Every row belongs to one group in each of 4 separate groupings. Each group adds its own fixed numbers to the row, and there is some noise. The rows also spread widely along 15 directions, which tell nothing about the answers.
Known rows, each followed by its group in each grouping:
[ 10   3   1  -5 -36   0  14  -7  -3 -17  47  -5  24 -11  -1  14 -10  -8
   1   9 -10  27 -20 -31  -2  27 -38  53  -1  15  20  -5  26  -8   6  -8
  17 -19] -> (0) (5) q_29 M
[ -4 -24 -20  34 -31  29  20   1 -30   3 -39 -13   0  21   8  10  13  11
 -19  38 -15  31 -47  -9  41 -22  15 -35 -11 -24  15  21  15 -13  20  -4
  15  19] -> (1) (2) q_178 H
[  5  -5   7 -30  15 -14  14  31   0  20  11   7  -2  31  20  32  19   2
 -23  20 -23  -9 -30  44  20 -12   2  -8   3 -11  11 -12 -18  22 -44  -1
 -13  29] -> (2) (5) q_399 H
[-20   3 -33  42 -15  21  11 -13 -17  -2  -9   8   5 -11  -1   2  -1  17
 -21  -9  -9  37  -3  -7  18  16 -11  26   6   0  29  -3  -7 -19  14 -18
  42  -2] -> (1) (1) q_178 F
[ 29  -4   8 -12 -14 -12  -8 -33 -13 -24   4 -12   3 -18  12  21 -18 -18
  19 -20  -8 -11 -28   4 -32 -18  21  -4   3  34  39 -24  12  -9  -5  13
 -21   8] -> (0) (3) q_29 M
[ 16   1  -5 -31 -20  18 -27  12 -27   6 -30   5 -34  28 -16  -4   3   4
 -32  -7 -45 -14  -4  19   3 -16  47  33   4  18 -29 -38 -76  38  13  24
  17 -10] -> (2) (4) q_137 F
[-19  -6  12  14  -2 -12  -7   8  31  23  -2  31  -5  32  14 -27  -8  37
 -48   9 -18   2  51   5 -11  32  10 -11  60 -45 -33  16 -53   0   1   2
  -8  26] -> (2) (0) q_700 A
[-11  10  11 -16  24 -18   5  15  -3  -1  17   8 -11 -15  -9  -6   6 -27
  19 -51  -4   3  12  30 -15 -47  11  42 -12   3  14 -33 -33 -16 -27  -3
   3  -6] -> (0) (2) q_137 S
[-18 -10  12   5 -22  52  11  10  -3   1 -25  34 -14  23   5   9  -6  32
  -9  19 -38 -17 -39   5  23  -4  11 -28  -8  16   2 -18 -11  20  17  -4
  12  15] -> (2) (0) q_399 S
[ 32 -14   8  26   6  35 -67 -48 -42 -38 -41 -11 -11 -21 -19  14 -24 -11
  20  18   3 -11  22 -12 -35 -17   5   5  -8  25  14  24 -16 -30  11  13
  -7 -20] -> (1) (1) q_700 A
[  7 -30  20   0  23 -17 -29  26   2  12  33 -33  -5  -1 -20  26 -16 -24
  -7  10   6   8  20   3   1 -27 -17  11  -1 -54 -27  25 -18 -21   0  13
 -12   9] -> (2) (3) q_178 A
[  7  -4   6  48  26  -6 -18   1  12  46  -7  20 -19 -20 -30 -30 -21   4
  -3 -33  -1  -5  31  12 -11 -33  -4 -37   7 -32  11  10 -23 -34  -5 -10
 -46  22] -> (1) (4) q_700 F
[-22  -6 -23  31  32  -4  15 -30  22  28   5 -10  41   6  53  53 -12  33
 -52   0   7   6   3  30  -7  57 -24 -25  32 -15  31  27 -13 -13 -13 -26
  -8  41] -> (0) (2) q_29 A
[ 37  20 -31 -13 -19 -31  10  34 -26  14   0  -8 -29  -9  -8 -36  21 -32
  22 -22  25 -35  -4  30  19 -23   2   1 -19  13  15 -56  22   6 -23  16
  23   9] -> (1) (1) q_399 H
[ -7   0  12  -6  33  28 -58 -25 -46 -38  -4 -10 -23 -27 -22  46 -20 -20
   8 -30  -7  11  33  18 -27  -7  11  96 -22  39   0   2 -76  -7  -7  15
  29 -46] -> (1) (3) q_399 F
[-15  14  30 -10   5   9  33  19  27  31   7 -21   2   9 -19 -20  -2  -9
  20 -53  12  -5 -26  19  -6 -14  18  -4 -16  -5 -17   4  -1  -4 -19   2
 -21   6] -> (1) (3) q_178 S
[-34 -40  44  10  76  20 -32 -23  46  24   1  40  11  -5  17  17  41  28
   5  30 -53  33 -13  -2  46 -40  -7   8  20  -8 -17 -34  -3  13 -26  -1
 -47  24] -> (1) (3) q_178 A
[ 29  26 -11 -28  -7   4  -3  28 -14  -4 -22 -11 -16  15 -30 -17  17 -34
  -1  33  -1 -18  36 -10 -11  32  -4  -6 -26  15 -36  39   6  21  -2   6
  11 -56] -> (0) (0) q_700 F
[-18  10 -34   1  10 -11  13 -10  -2   1 -35 -19  17  -3  28   8  10  -8
 -27  -2  16  10  24   2 -20  30  18 -21  11  -1   5  49  -4  -5   2 -16
  24 -14] -> (2) (2) q_137 S
[  6  21  -4  -1   0  11   3 -18 -11 -13   9  -8   9 -16  -5  12   6 -17
   9  -4 -10  21 -21   8  -1   4 -10  43 -22  30  40  -9  11 -10 -28  -5
  11 -19] -> (1) (3) q_29 M
[-15  -2  -4  39  20  41 -21 -14 -21   4 -23 -33  -8 -18  -7  -4  -3   6
   5 -26  23   5   3  22  17  10 -13  38 -27 -18 -11  10 -21 -11  -8  14
   3  12] -> (1) (3) q_178 M
[ 37   0  25  19  18 -10 -39 -10   2   6  16  16   2 -24 -18 -32  15 -15
  29  23   1   7   9 -31   2 -30 -36  12  -1   5  10 -24  36 -32 -18   1
 -38  -1] -> (2) (1) q_700 H
[ 40   8   2  23 -10  13 -11  -7 -11   5  32  -3  20 -20  22  -4 -11  14
   6   1  19 -28 -31   6   9  40 -60  30 -15  31  30 -62  41 -13   1   1
  -5  26] -> (2) (2) q_178 S
[ -1  28 -29  -2  37  -7   6  15   5   7  -6  38  14   6  23  32  17   9
 -41  57 -27   8  29  27   0  63 -39  -5   6  21  45  28  -1   9 -43 -30
  11 -20] -> (2) (5) q_399 F
[ 12  18 -65  33  11  12  -8  -2 -36  44 -56 -28 -25 -12 -19 -32  39 -11
 -25 -11   1  10  10  27  46 -15  -1  -4 -19 -22   4   9 -16  -1 -14  -3
  22   5] -> (1) (1) q_700 M
[-39  12   9  29  17  15  23 -19  32  10  -1  -6  20  -8   6 -15  15   5
  10 -24  13  36 -12 -10   2  17 -16  18  -2 -20   0  23  18 -16 -24 -13
 -11   0] -> (0) (4) q_29 M
[ 75  -6  17 -14  -2  -4 -40 -14 -29  23  33 -48  18  -8  -2  22 -20 -20
  -5  -5  14 -15 -22  -4 -15  11 -29  32  -6   3  -7 -13  -5  -3   6  14
 -48  23] -> (0) (5) q_137 H
[-10  19 -19  17  54  43  19 -37  11   4 -11  28  36 -37   5  39  14   1
  10  24 -11   5  -6   6   3  39 -47 -11 -30  55  69   9  44  -3 -31 -44
  -4 -22] -> (1) (1) q_137 M
[-49  15  24 -27  62 -10  49  13  82   8  13  27  36   9  38  -5  43   3
  27   6  24 -24  23  19 -12  60 -20 -36   5   4 -23  13  49  36 -54 -20
 -22  -1] -> (0) (0) q_137 A
[ 31 -38  26   8  33   0 -46 -21  -7  24  40  -5  23 -14  22  38  -1   4
  -6  16 -22  11 -24 -11  16 -16 -40  17  16  -6   4 -30   8  -4   4  -1
 -39  31] -> (1) (0) q_399 S
[ 31 -16 -20  20  49 -31 -43  -7  -7  34 -14 -20  -5 -40  -5   2  16 -36
   4  20   1  21  25 -14  12 -38 -17 -35   3 -28   6  38  30 -22  -9   2
 -37  -6] -> (1) (3) q_399 M
[ 39  -1 -13 -28  -7 -34  17  36  13  43  59 -10  -4 -36 -48  10 -13 -48
   9  -3   6 -25  16 -26   9 -12 -39 -27 -31  19  -9 -11  41   0  17 -15
   2 -30] -> (2) (3) q_700 H
[  0  16 -19  49  12  20 -12  10   2  26 -18 -12  -7 -19  -9 -47   4  15
 -12   2  28   6  38  -3  16  36 -46  12 -10 -38 -15  32   5 -21  -1  -3
  -4   1] -> (2) (5) q_178 M
[-11   6   6 -25   1 -47  20  27   8 -23  81  15   2 -33  -7   2   0 -34
  31 -31  16 -13  26  19 -13   4 -37  60  -8  12  15 -56  17  -5 -34   5
  36  -9] -> (2) (3) q_700 M
[-19   4  -1 -23  -9  32  -4  -5 -14  -9 -30  20 -14  23   1   8  16  14
 -26   2 -50   8 -14  21  16 -11  31  49  -3  31   3 -29 -58  23 -13   8
  29 -21] -> (2) (2) q_29 M
[  4  24 -35 -15  10 -15  33 -18  26  45 -24 -18  16  -5   7  -8  40 -23
 -15  -8  -7  29 -23 -27  19 -12  15 -32  -8  28   5  20  39   2  -9 -29
  -9 -35] -> (2) (2) q_29 H
[ 10  -6  25   1  65  14 -45 -43  15  21  10 -19  19 -41   0  30  -4 -10
  10 -20   6   4   7 -13 -11  21 -30  31  -4  25 -12  11   1  -1 -11  -1
 -48 -12] -> (0) (3) q_399 M
[-20 -17  49   7 -44  29  19  25   8  -2  29   5  -2  24 -33  -3 -40  12
   8 -23  -9  -5 -32  -2 -13 -23   4   4  -6 -25 -17  -2 -21 -14  17   5
  -6  22] -> (2) (4) q_700 S
[ 12 -13  -7  13  19  29  -7 -18  -9  16  -6  -3   5 -22   6  19  14   1
  12   8 -19  -5 -44  11  38 -14 -18  -7 -27  26  23 -42  30  12  -6   1
 -13  15] -> (1) (3) q_178 M
[ 21  -8  29 -11  37 -10 -42  -7   1  16  16 -10  18   0  11  10   9  -3
 -18  22 -17  24  11  -1  -1   7 -14  39  23 -14 -16   7 -19 -11 -16  11
 -35   8] -> (1) (3) q_178 S

New rows. What belongs after each?
[ 18   2  -6   1 -53   6  14  -3 -11 -16  32   5  -7 -32 -36  -4 -35 -23
  34 -36  10 -25  -4 -34 -25   8  -7   6 -25  52   3 -29  33   0  40  -2
  33 -38] -> (1) (4) q_700 F
[ -6  -6 -13  37  19  33 -29  -4  -9  36 -76  -6 -30   9  -7 -36  26  23
 -20 -10 -12   3  -3   8  36 -38  28 -22  -5 -16 -31  -5 -30   6  11  11
 -21  11] -> (2) (2) q_178 F
[-19 -17  52  -6  22  -5 -30 -13  17 -15  37   9  11 -15 -20   3  -7 -13
  24 -35  -9  32  14 -29 -29 -41   2  65  12   0 -16 -19 -21 -15  -3   6
 -12 -14] -> (2) (1) q_137 F
[-46   8 -20 -13   8   5  43   2  14  -2 -38  -3  13  23  33  -2  36   7
 -12   2  12   4  -2  14   8  36  32 -17   1  -2 -19  27   0  28 -15  -7
  21   1] -> (0) (2) q_137 H
[ 25 -43  28 -54 -52 -18 -22  -1 -28 -34  30   0  -9  17  -6  35 -14 -19
  -3  16 -50  11 -19 -39  -9 -43  37  31  23  21 -27 -27 -28  21  34  20
  15 -20] -> (2) (5) q_700 H
[-11 -46   6   0   9  -9 -11  16  -9  -2  20  16   2   0  -2  33   6  -3
   1  20 -22  -6   6   1  13 -28  -3 -11   9 -11  -7 -19   3  14   5   1
  11  14] -> (1) (1) q_700 F
[  0  11   9  12 -12  29  -2  19  -7  -4  -5  16 -21  -1 -15 -18 -26  16
  13 -28  13 -54  18  26 -16  24  -5  11 -14  20  -2 -38 -23   5   5  14
   7   9] -> (0) (1) q_178 F
[-67   4  -5  14   8   1  66  17  44  14  20  25  17 -13  -2  -7  21   5
  23 -33   3  25 -21  -4  26  -4  -1 -10 -16   2   7 -20  42  16 -10 -24
  26   7] -> (1) (3) q_137 F
[-15  -9  12  30  26  17 -24 -13 -25 -16   0   2  -7 -13   3  19 -11   4
   4 -11   2  -3   8  40  -5  -1 -13  33  -5 -16  22  -6 -36 -20 -27  10
  -8  34] -> (0) (3) q_700 M
[ -3  -6  36  21 -19  51 -13 -31  -7 -24 -16 -14  -6 -28 -27 -19 -23   1
  69 -51  33 -38 -25 -24 -18  -7  14   4 -43  55 -30 -27  33  10  29  22
  -9 -10] -> (1) (3) q_700 F
[-27  15  43 -21 -20  14  49  27  21  -5 -10  35 -18  27 -34 -26 -13 -11
  34 -35 -22  -9 -11  20 -29 -49  47 -35 -16   6   9  13 -16  -9 -26 -10
 -10 -19] -> (1) (0) q_700 S
[  9 -18 -27 -16  15  23 -16 -21 -19  31 -30 -19 -11 -12  12  26   8  11
 -13 -29  -7 -28  -4  16  20  -3  22  -4  -7  33 -25 -29 -38  45  21   2
   2   7] -> (1) (5) q_137 H
[  8 -12 -11  32  13  28 -10   8   4  25  -6  15 -12 -24 -19  12 -16   5
  -2   4  -8 -26   2  -4  15  -6 -27 -41 -23  10   7 -10  15  -3  23 -11
 -14  -1] -> (2) (4) q_178 F
[ -3 -24  19  27 -44  36  15   7 -17  10  26 -15   2  13 -21  17 -24  15
  -4  -5 -10  11 -65 -11  35 -15 -12  10 -18 -19  -3 -22  -3 -11  28   3
   1  50] -> (0) (3) q_700 H
[ 13   3   9  28 -24  22   5  -4  12  22  11 -17  19   3  -8 -22 -15  11
  -7   7  14   7 -25 -28   8  26 -26   6  -8 -19 -15   0  24  -9  25   3
 -13  17] -> (0) (2) q_137 A
[  4  -4   9  -3  39  -8 -28  21  31  56   9  20  -9   7 -14 -22  18  14
 -21  13 -22  -5  33  15  26 -10 -19  17  19 -23 -27 -28 -31   8 -20   7
 -20  13] -> (1) (1) q_29 A
[-37 -17 -15  14   1  15  20  -8  25  24 -14  16 -12 -22   1  -8  -8  23
  -2 -39  -6  -3  30  -9   4   8  13 -17  15   5 -23   7 -15  16  27 -12
  12 -14] -> (1) (5) q_178 M
[ -5  34 -23  15  12 -16  39 -11  35  -3 -13  30  26 -13  31 -27  33  -4
  10  34  17  15   6 -18 -12  46 -21 -46   5  14  43  25  77 -14 -33 -32
  -9  -9] -> (2) (4) q_137 H
[-33  -5  16   2  28  -4   8  17  15 -18  17  30   7   6  20 -12  46  -3
  21  24 -14  20  -5  25  24 -12 -19  43   2 -24  10 -26  17   3 -62   7
   4  10] -> (1) (4) q_29 M
[ 30  41  27  -9  17  -1  -3 -34  35  42  -6 -59   9 -21 -24 -63  13 -39
  40 -82  57   4  -7 -36 -26   9   5  33 -19  18 -61  11  26  -9  -9  11
 -56 -34] -> (0) (4) q_178 H
[ 16  -6 -30  19 -29  -9 -13 -18  -9 -35  -6  25  -8 -18  21  -9  -2   1
   0  32  -2 -14  37 -27 -11  29 -15 -19  17  21  17 -11  28  -4  25  -3
  38 -15] -> (2) (0) q_700 A
[ -3  -7 -40   7 -24 -40  48  12 -18 -14   8  -8   6   8  26  27   4 -23
 -19   6  -2   8 -12  33  -9  -6   5 -48  12 -29  59  21  19 -18 -23 -19
  29  21] -> (2) (0) q_700 M
[-33  23 -43   7 -12   7  32 -13  21   2 -30  11 -12 -17 -17   5  -7  -7
 -14 -11 -11  24  27 -30  -6  23  21 -24  -1  31  10  47   1  -3  22 -29
  53 -55] -> (2) (3) q_399 A
[ 20  15  31  42   6  32 -23  12  -1  21 -27  34  -7  15 -36 -40 -13  19
  -9  39 -28   9   9  -1  -6 -13 -16 -27   5 -28  24  33 -15 -50 -17 -11
 -50  18] -> (0) (1) q_700 S
[-10  -8 -12   9 -16   3  26  19  -7  11 -21  11 -33   6 -10  -1 -23  -1
  -4 -31  -3 -45  17  42 -12 -20  26 -64  -4 -18   9   6 -29   4   3   0
  -1  22] -> (0) (0) q_700 M
[ 10 -16 -23  18 -34  13 -13  -1 -22   6 -12 -11 -14 -14  -7 -20   8   4
   3   2  -8   9  -4 -22  27 -17  -4  17  -6  -7 -13 -13  10   6  26  11
  20  -4] -> (1) (5) q_29 M
[ 25 -15  16  11 -18  41 -16  27  -8  21  -7  33  -7  34 -16   4   1  22
 -35  94 -65  15 -33 -21  43  -6 -29 -27  -2 -26   7  11   4   6   8  -2
 -25   9] -> (2) (0) q_399 M
[ 15 -13   6   1 -21 -12  -8  18 -15 -25  17 -24  -7  -6   1 -12   5 -22
  38  -5  28 -16 -18   0   1 -31 -13  17 -19 -20  -8 -32  35  -1  -1  23
  11  17] -> (2) (5) q_137 A
[-13   6  12 -35   7 -38   5   8  41  15  14  -4 -18  -7  -1 -45  31 -27
  32 -51  10  -3  14 -17   1 -18  21  34  16   3 -61 -39   5  30 -11  19
   6 -21] -> (0) (4) q_399 A
[ -9  34 -41 -20  38 -28  43   0  17  27 -11   6   6  -9  33   9  48 -19
  -8 -17  -9  -1 -23  50  20  13   5 -18  -3  26  45 -22  23  23 -64 -16
   2  10] -> (0) (3) q_399 M
[-30  17   7  13  14  22  30 -21  31  26 -31  -3  11  -2   2  -9 -13  16
  -7 -52  10  -5  -4  13 -27  11  26 -33  -5   5   8  32 -16  -4  -7 -16
 -22   1] -> (2) (2) q_137 M
[-13 -34   0   1  28  -7 -10  12  -3  10  26 -25   7 -14   9  27   2 -13
  13 -12  35 -16  13  14   9   2 -20  10  -9 -31 -31  -1   1  10   2   6
   2  22] -> (1) (4) q_137 H
[ -4  -1 -26  19  -2  31   9 -17 -19  10 -12 -32   4 -26  -9 -14  39 -11
  28 -18  15  14 -38 -13  44  -6 -26  32 -43  12 -18 -19  50  20  -1   2
  20 -11] -> (1) (5) q_700 M
[ -3 -40  14 -20  46  13 -40 -27  -8  -2   0  -2  -4 -11 -11  71  -6 -13
  -5   3 -35 -11  19   6  -7 -34   8   1   2  20 -13   2 -45  13   6  -3
  -6 -13] -> (0) (1) q_700 A
[ 23  20  -1   7 -12   2 -10  26  -8  14 -15  19 -23   1 -32 -40  -2  -8
   3   7  -7  -7  21  -2  -4  -4   0  -3  -5   4   7  -2  -3  -8  -7   7
   0 -18] -> (1) (1) q_399 F
[ -5   7 -29  32   4   4  -5 -20  15  12 -26  23   6  -8  11 -19  32   9
 -27  39 -29  52   6 -57  25  19 -12 -15  20   6   1  26  35  -2  19 -26
  13 -31] -> (2) (0) q_399 F
[ 14   3  30   1  37  29 -38   2  20  24 -10   6  17  13   3  -4   4  27
 -11  36   4 -35  20  -4  -6  49 -33  -1   1  13 -32   2   7  17 -14  11
 -39   2] -> (2) (1) q_29 F
[-45   2  11   9 -36  12  55  32   9  -8   4  -4  -1  25 -14   4 -19   4
   4 -17  -2  11 -33  23  -3 -23  21 -19 -14 -31  21  22  -3 -16 -14  -1
  19  19] -> (2) (3) q_29 M
[ 56  -5  12   1 -22   3 -32 -36  -4  -8  11 -20  13 -13   2  -6  -8 -19
  11  14  -4  11 -19 -53 -17  -1 -12   9   7  13  -3 -11  32  -5  30   9
 -23 -10] -> (0) (0) q_137 A
[  5 -15 -24   8   4  -4 -11 -17   8  13   4  33  12 -19  19  14  -4  21
 -30  24 -28  -3  24 -15   1  23 -17 -18  36  13  26 -19   0   8  20 -14
   6  11] -> (2) (1) q_137 M
[ 21   5  -8  28 -18  40 -27 -15 -48 -43   7 -15   0 -29 -16  11 -22  -9
  27   2  32 -31   6   2 -12  34 -49  42 -41  30  24 -17  16 -17   7   9
  34 -11] -> (2) (1) q_700 M
[ 17  10  30 -26  81   7 -44 -18  43  46 -11  25   7 -26  18 -14  14  16
  15  -5   5 -59  49  15 -17  51 -29  -4   7  47 -35 -12   0  45 -32   8
 -68 -16] -> (1) (5) q_399 M
[  5  -8 -24  11 -17  12  13 -39   6   0 -30   4  -5 -24  18   9 -21   8
  -6 -24  -7 -18  10 -19 -27  19  24 -56  16  33  15   8   7   6  40 -12
   0 -10] -> (0) (0) q_178 M
[ 20   3 -18  -1 -39  -1  14 -32 -13   6 -31 -11   0   8  -1  13 -16  -9
 -28 -25 -40  36 -34 -13 -20 -43  53 -30  28  19  46  11 -24 -30  19 -18
   4  -6] -> (2) (1) q_178 S
[-26  23 -32 -51  18 -30  83  12  36  35 -11 -19  23  17  19  17  47 -29
  -7 -30   4   6 -20  28   8   7  38 -44  -3  20   4  18  24  29 -41 -29
  17 -20] -> (1) (1) q_178 H
[ 12  -5  38  16  18  -6  -3 -16  27  40  17  -2  18   9  20   3 -15  13
  -8 -29 -10   6 -56  22  -9 -23  -1 -21  23 -28  23 -14   0 -16 -31   1
 -73  57] -> (2) (4) q_399 M
[-57  -4  19 -28  43  -8  29  39  47   6  27   4   4   6  -3  22   7  -5
   6 -10  17 -20  40  31  -5  26 -10   3  -9 -13 -38  17 -10  19 -29  -1
  16 -11] -> (2) (3) q_178 A
[ -4 -32 -13  17  24  20 -52 -48  -7   2 -31  24  -2 -23  10  33   8  19
 -25  19 -49  30   8 -44  12 -15   9   2  30  33   1  -8 -19   8  35 -10
   7 -19] -> (2) (1) q_399 F
[ 35  25   5  22 -59  10  -4 -16 -27 -20  -8  -6 -11  -5 -12 -43 -24  -3
  11 -30  -3  13 -35  -7 -23 -22  12  30  -4   3  43 -21  -5 -31   3   9
  -7  11] -> (2) (5) q_137 M
[ 13 -16  16 -14  33  -5  -4   1  35  77  39 -23  16 -20 -33  13  -7  -9
 -17 -33  -9   2   6 -23  12  -6 -32  -4  -3 -11 -48  17  -5  15  12 -15
 -46 -10] -> (2) (5) q_700 M
[-20 -21   1 -13   3  37  -9 -19   3  -1 -14 -23   4   2  -3  21   9  10
   0   0   0 -15   9 -26  15  38  -3  21 -11  24 -74  14  -7  48  35   7
  21 -25] -> (0) (5) q_700 A
[-30  19  11  14   2  12  32  24   9 -26  23  46   6  16   8   9   2   7
   4  34 -10  12  -6  31  -1  14 -30  22 -13  -5  55  -3   2 -30 -53 -20
  17   6] -> (2) (4) q_29 H
[  2  10 -13  14 -22  25  -2  15   0  31 -33   8 -30   7 -12 -50  -6  23
 -16 -27  -5 -26  19   2  12   9  16 -12   6  -8 -35 -23 -38  19  37   8
   5  18] -> (0) (0) q_137 S
[  8  10  30 -26  18   4  -6  33   9   9  11  -6   5  22   0  -4   3  -1
  -1  24  14 -28  12  23  -4  39 -13  15 -11 -11 -32   5 -13  20 -26  18
 -25  18] -> (0) (3) q_137 H
[ 11 -26   4   1  23  -5   1  15   4  24   8 -39  28   2  18  28   7  -7
  -3  21  17  -4  -9  -3   7  16 -32 -32  -1 -31 -25  41  35   2   4  -7
 -30  18] -> (0) (5) q_178 S
[  1  17  -4  18  -1  16 -10  19 -10   4 -40  22 -29  -4 -30 -47  24  -8
  21  12 -17   6  -1  -2  23 -42  18  -8 -28   2   9 -19  13  -3  -9   9
  -2  -8] -> (1) (3) q_137 F
[  9  -3  11  19  21   0 -53  11 -36 -33  -4 -33 -17 -24 -26 -14   2 -40
  35 -11  37   8  40  -3 -19 -43 -23  62 -27 -25  -6  19 -12 -50 -15  17
  15 -25] -> (2) (1) q_29 S
[-30 -20  11  34   2  29   7 -44  -6 -27  12   3  19 -21  15  29 -11   9
  22 -35  10   9 -20 -10 -13  11  -7  12  -5  27  14 -12  14  -4  13 -11
  16   3] -> (1) (0) q_700 F
[ -4 -36  10  27   7  35  -8 -13   9  18 -26  14  -3 -14   0  -3 -10  28
  16   4 -11 -29  -8  -8  15 -18   1 -58   3   2  -4 -16  20  10  26   5
 -26  25] -> (1) (1) q_178 M
[-22 -25  23  33  37  23 -27 -21  11  39 -17 -21  11  -4   5  -3  -5  23
 -17 -33   6  14  -7   7   8 -19   2   4   8 -46 -24   9 -34 -11   3   6
 -42  41] -> (2) (2) q_137 M
